The rows come from 4 hidden closed curves, with some noise, and rows from the same curve form a group. Each curve winds through 8 dimensions. The rows are also pushed far along 4 directions, which tell nothing about the answers.
In the rows, 128 means zero.
Some rows, each with its group after it:
[135 115 118 119 140 136 118 162 153 141 159 144 128  88 100 122 142  95
 160] | (1)
[150 113 165 143 110 108 161 129 146  90 202 138 107 137  70 136 202 114
 176] | (3)
[135 118 120 137 127 147 136 139 155 128 134 133 124  97 126 140 147 126
 129] | (3)
[139  89 120  83 125 121 144 146 154 113 193 142 141 146  79 133 185  89
 154] | (0)
[133 139 148 140 117 104 136 113 128 115 115 128 134 160 123 135 115 136
 132] | (1)
[137 113 131 149 134 134 142 147 151 108 136 140 106 109 159 144 149 155
 100] | (0)
[127 167 135 155 169 178 114 153 140 129 151 130 113  54 140 152 107 147
 125] | (1)
[118  81 140 137  87  82  83 104 107 125  76 135 140 210  89  88 113 116
 128] | (0)
[133 170 118 106 135 157 129  98  94 150 130 129 162  96  95 168 151 107
 167] | (3)
[152 156 157 125 162 126 167 105 154  74 175 164 119 113 134 175 160 147
 153] | (1)
[125  93 131  84  87  97 122 100 109 112 154 108 143 199  57  96 183  89
 165] | (0)
[110 106  91 113 106 144 148 155 137 185  96 114 150  95 143 122 129  99
 111] | (2)
[ 98 159 120 109  95 104 109  96  24 123 107  58 142 182 133 124  99 176
 138] | (1)
[128 154 117 122 149 123 141 124 104 121 114 119 154 172 151 135 106 135
 133] | (3)
[125 156 127 141 159 108 146 146 119 121 112 139 126 115 200 147  76 171
 116] | (3)
[123 153 114 154 164 175 107 151 157 142  90 117 126 100 174 120  68 142
  83] | (3)
[141 103 112  94 133 113 137 152 155 141 159 144 150 165 100 120 130  81
 135] | (3)
[115 202 180 162 133 107 150  90  67  95 111 104 120 131 167 151 103 193
 139] | (1)
[124 146 113 153 138 160 144 134 109 143 107 107 131 126 153 129 124 136
 112] | (2)
[153 150 180 134 142 104 170 118 174  96 178 156 112 131 107 131 162 105
 156] | (0)
[129 146 159 134 132 101 119 105  99 103 154 151 120 104 103 150 136 147
 183] | (3)
[138 126 108 119 136 128 111 125  91 110 149 110 134 175  98 107 162 113
 170] | (2)
[137 151 145 135 119 140 130 105 119 139 141 131 117  88 100 137 162 114
 150] | (0)
[132 150 139 149 145 124 152 140 114 116 152 125 128 140 137 147 112 147
 139] | (2)
[120  59  99 139  81 105  59 146  84 167 108 127 128 160  63  82 135  95
 148] | (0)
[141 116 167 148 151 118 135 137 180  88 136 165 106 141 151 119 143 134
  93] | (1)
[147 145 174 182 137  85 152 127 130  69 120 144 113 171 152 132 149 160
 149] | (0)
[113 127 113 153 140 156  82 153 117 149 109 113 120 110 137 113  72 145
 103] | (1)
[123 197 109 140 161 166 135 133  71 140 125  99 146  91 153 164 114 153
 154] | (3)
[150  94 136 131 127 103 134 152 155 118 144 157 146 188  90 121 161  85
 140] | (1)
[131 181 132 118 127 151 149  87  74 128 162  89 132 124  90 133 174 115
 182] | (2)
[117 100 126 161 132 133 151 158 158 137 102 137 121 130 167 108 111 130
  89] | (2)
[152  85 144 132 130  67 134 152 142  83 165 163 134 206  85 102 183  92
 188] | (0)
[127 129 137 113 130 131 134 114 152 115 142 122 116 136 130 118 118 131
 110] | (3)
[121 178 166 138 136  96 140  85 111  98 108 120 117 145 161 126  85 168
 139] | (2)
[145 113 125 147 147 158 154 162 193 135 125 138 117 137 158 114 137 106
  65] | (1)
[101 168 105 143 130 144  83 127  54 172  59  99 155 116 158 144  46 163
 112] | (1)
[130 137 140 110 130  87 155 114 132 108 132 132 132 164 141 115 121 125
 152] | (2)
[143 141 165 132 149  99 159 123 163  65 166 141 108 142 141 123 153 143
 155] | (2)
[127 132 129 152 108 105 129 130  98 116 112 103 112 144 149 117 139 157
 133] | (0)
[137 117 114  90  93 105 112 115 112 129 157 112 124 137  92 135 149 125
 146] | (2)
[168 132 157 139 164 159 197 154 216  92 200 155 107 115 129 143 209  96
 111] | (1)
[136 126 118 103 113 124 133 137 154 137 152 120 117 106 130 143 122 131
 111] | (2)
[124 116  83  82 139 132 113 155 141 165 127 140 150  94 137 138  98 107
 130] | (3)
[122 120 139 157 145 112 107 130 114  92 112 120 117 192 142  82 108 145
 129] | (0)
[116 135 132 129 106 124 153 112 121 147  96 123 132 100 149 139 129 136
 120] | (2)
[128 105 118  87  74  97 129  84  84 136 168 111 129 146  52 125 171 106
 192] | (1)
[138 176 153 147 152 147 166 104 126 105 153 111 111 140 139 125 137 136
 133] | (2)
[130 103 117 157 126 139 120 166 147 136 132 116 120 148 124 108 108 125
 104] | (2)
[146 167 186 195 141 127 158 120 132  78 161 124  83 121 137 132 160 163
 141] | (0)
[133 182 130 137 158 145 147 135 141 153 111 157 127  22 188 190  93 159
 117] | (3)
[128 196 116 103 169 193 145 109  98 131 178 115 134  42 125 181 153 139
 162] | (3)
[122 130 137 111 122 118 128 112 127 124 115 129 146 158 121 133 111 128
 121] | (0)
[119 138 135 137 127 153 111 101 121 125 122 119 101  99 142 131 112 161
  93] | (1)
[150 102 137 154 152 113 144 173 174  93 156 155 120 158 130 116 153 114
 144] | (3)
[122  95 108 151 131 116  98 154 162 153  46 125 134 204 172  59  51 110
  61] | (0)

New rows. What belongs after each?
[134 173 169 125 142 121 142  83 111  94 156 137 136 139  99 157 133 138
 167] | (3)
[104 130 100 117 123 109  90 120  70 150  76 102 139 158 156  93  71 145
 126] | (0)
[129  91 135 134 115 105 107 119 161 102  99 132 115 196 142 100  94 146
  78] | (1)
[112  93 122 103  80  44 111  99  73 126  91 107 149 246 103  68 108 113
 163] | (2)
[133 172 144 150 146 123 132 121 109 105 113 117 129 134 145 127 132 142
 159] | (0)
[120 111 135 136 122 114  84 115 118 117 102 138 127 158 126 125  85 153
 104] | (1)
[119 130  99 140 141 173 111 159 151 200  97 128 140  80 131 114  73  91
 104] | (2)
[103 189 131 127 136 144  98  89  68 155  83 117 143  72 148 161  65 166
 136] | (0)
[135 119 117 149 140 160 112 153 120 128 160 122 117 110  99 120 164 113
 148] | (0)
[122  70 103 119  65  72  93 126  70 154 100 127 151 176  70 107 150 103
 177] | (3)
[143  86 152 154  81  83 143 123 121  86 135 118 115 209  94 108 201 127
 140] | (0)
[117 111  91 107 122 128 101 127  85 151 113 120 140 123 125 119 126 125
 145] | (3)
[110 117 133 141 121 118  86 119 105 132  77 127 121 145 151 103  94 149
  91] | (1)
[128 116 108 112 114 126 143 145 137 144 131 109 124 132 146 122 128 125
 103] | (0)
[115 113 135 119 123 113 106 121 111 102 140 115 123 157 112 107 126 143
 141] | (0)
[125 117 106 124 147 133 119 138 122 130 117 137 131 125 153 127 111 137
 122] | (3)
[136 116 110 150 132 122 125 183 148 167 109 134 127 127 153 113  97 110
  98] | (3)
[113 102 118  92 125 126  95 114 119 135 125 137 142 137 103 118 113 117
 130] | (0)
[111 118 154 195 143 118 160 148 152 107  78 133 105 159 211 104  68 177
  63] | (2)
[140 132 139 140 146  98 133 112 108  96 132 136 133 212 121 102 127 121
 155] | (2)
[127 134 144 113 128 135 153 109 138 101 152 118 120 134 134 137 152 142
 115] | (0)
[140  90 136 147 101  88 145 148 169 124 112 143 112 146 144 113 136 123
 109] | (3)
[149 175 169 142 161 137 155 106 158 100 142 149 124 129 132 142 144 121
 132] | (3)
[143 145  95 119 153 154 127 133 133 151 115 133 142 127 146 134 117 110
 116] | (2)
[155 144 137 109 139 123 149 115 159  91 165 130 116 136 128 133 173 123
 142] | (2)
[147 110 111 111 141 125 145 155 198 154 113 157 138 131 148 111 126  77
 100] | (0)
[100 179 136 145 114 133 131 118  60 125 113  78 133  87 144 154 110 183
 161] | (2)
[148 125 147 160 160 115 150 162 162  82 160 149 117 149 137 126 151 132
 151] | (3)
[124 117  88 144 137 163 119 163 161 191 109 131 121  69 145 118  67 111
 105] | (1)
[128 157 140 140 137 133 115 101 115 134  94 124 136 158 130 116 105 124
 116] | (3)
[111 138  92 138 132 129  89 149  77 158  80 115 138 101 165 131  78 158
 130] | (0)
[149  94 152 118 127  81 148 127 201 106 137 165 120 182 119  91 137  88
 127] | (2)
[116 114 104  93 112 131 105 121 122 158 123 113 133 128 116 110 102 114
 115] | (3)
[128 110 166 170 116  75 125 108 107 100 114 136 129 236  94  79 116 115
 157] | (2)
[130 131 149 167  97 118 116 102  71 114 119 100 123 184  83 105 165 127
 158] | (0)
[128 112 116  87  79 102 130  84  86 139 167 110 129 131  58 130 166 110
 190] | (1)
[169 144 162 150 159 149 181 130 203  73 184 141  94 143 139 132 187 121
 110] | (2)
[125 152 135 115 142 116 150 104 118 105 139 131 116 115 168 151 107 170
 123] | (1)
[156 123 134 131 154 122 143 133 139  76 183 135 118 182 102 112 189 109
 168] | (2)
[133  97 102  92  95 123 126 150 152 161 156 116 132 114  92 123 141  91
 130] | (2)
[121 111 134 149 134 118  85 125  98 114 128 140 120 143 107 113 111 142
 149] | (1)
[153  99 153 172 161 118 131 142 207  83 128 173  83 165 180 114  95 158
  52] | (2)
[127 159 138 143 125 165 136 102  94 119 157  95 112  97 101 127 178 132
 158] | (2)
[119 108 103 161 125 104 100 175 139 163  48 125 126 150 196  92  43 143
  71] | (3)
[130 128  81  67 119 148 108 104  87 134 144 106 153 122  93 143 178 112
 167] | (1)
[139  98  94  86 131 164 111 151 170 188 163 158 131  56  81 125 160  55
 132] | (0)
[139 142 169 157 107  82 166 120 121 107 143 132 114 152 128 142 138 146
 141] | (3)
[125 148 121 102 140 143 137 140 131 126 143 111 133 114 153 147 129 139
 101] | (1)
[117 105 115 137 122 138  85 113 107 135  82 118 133 170 118  81 123 115
 117] | (0)
[132 122 146 162 126 106 121 115 124  98  94 131 110 163 152 102 137 148
 122] | (0)
[106 155 112 165 152 160 118 154 107 158  82 116 138  88 173 136  61 153
 113] | (2)
[127 112 110 112  93 139 116 131 109 136 136  97 136 126  87 125 178 109
 150] | (0)
[140 127 129 112 163 136 144 150 154 105 196 157 122  95 115 152 148 122
 161] | (3)
[127 125 121 110  83  93 137 106  78 137 119 102 147 176 101 128 160 118
 154] | (0)
[108 139  75 122 102 174  99 118  53 189  84  81 153  96 113 131 136 118
 136] | (2)
[140 120  87 118 144 144 114 140 140 162  98 135 145 151 144 115 105 102
 102] | (2)
[131 127 135 137 121  99 116 120 105 111 110 115 138 197 109  89 142 110
 164] | (0)
[132 149 146 169 160 131 128 130 116  95 129 135 121 147 137 124 121 148
 150] | (2)
[116 123  98  92 121 159  98 109  94 137 152 107 137 101  83 126 153 116
 165] | (3)
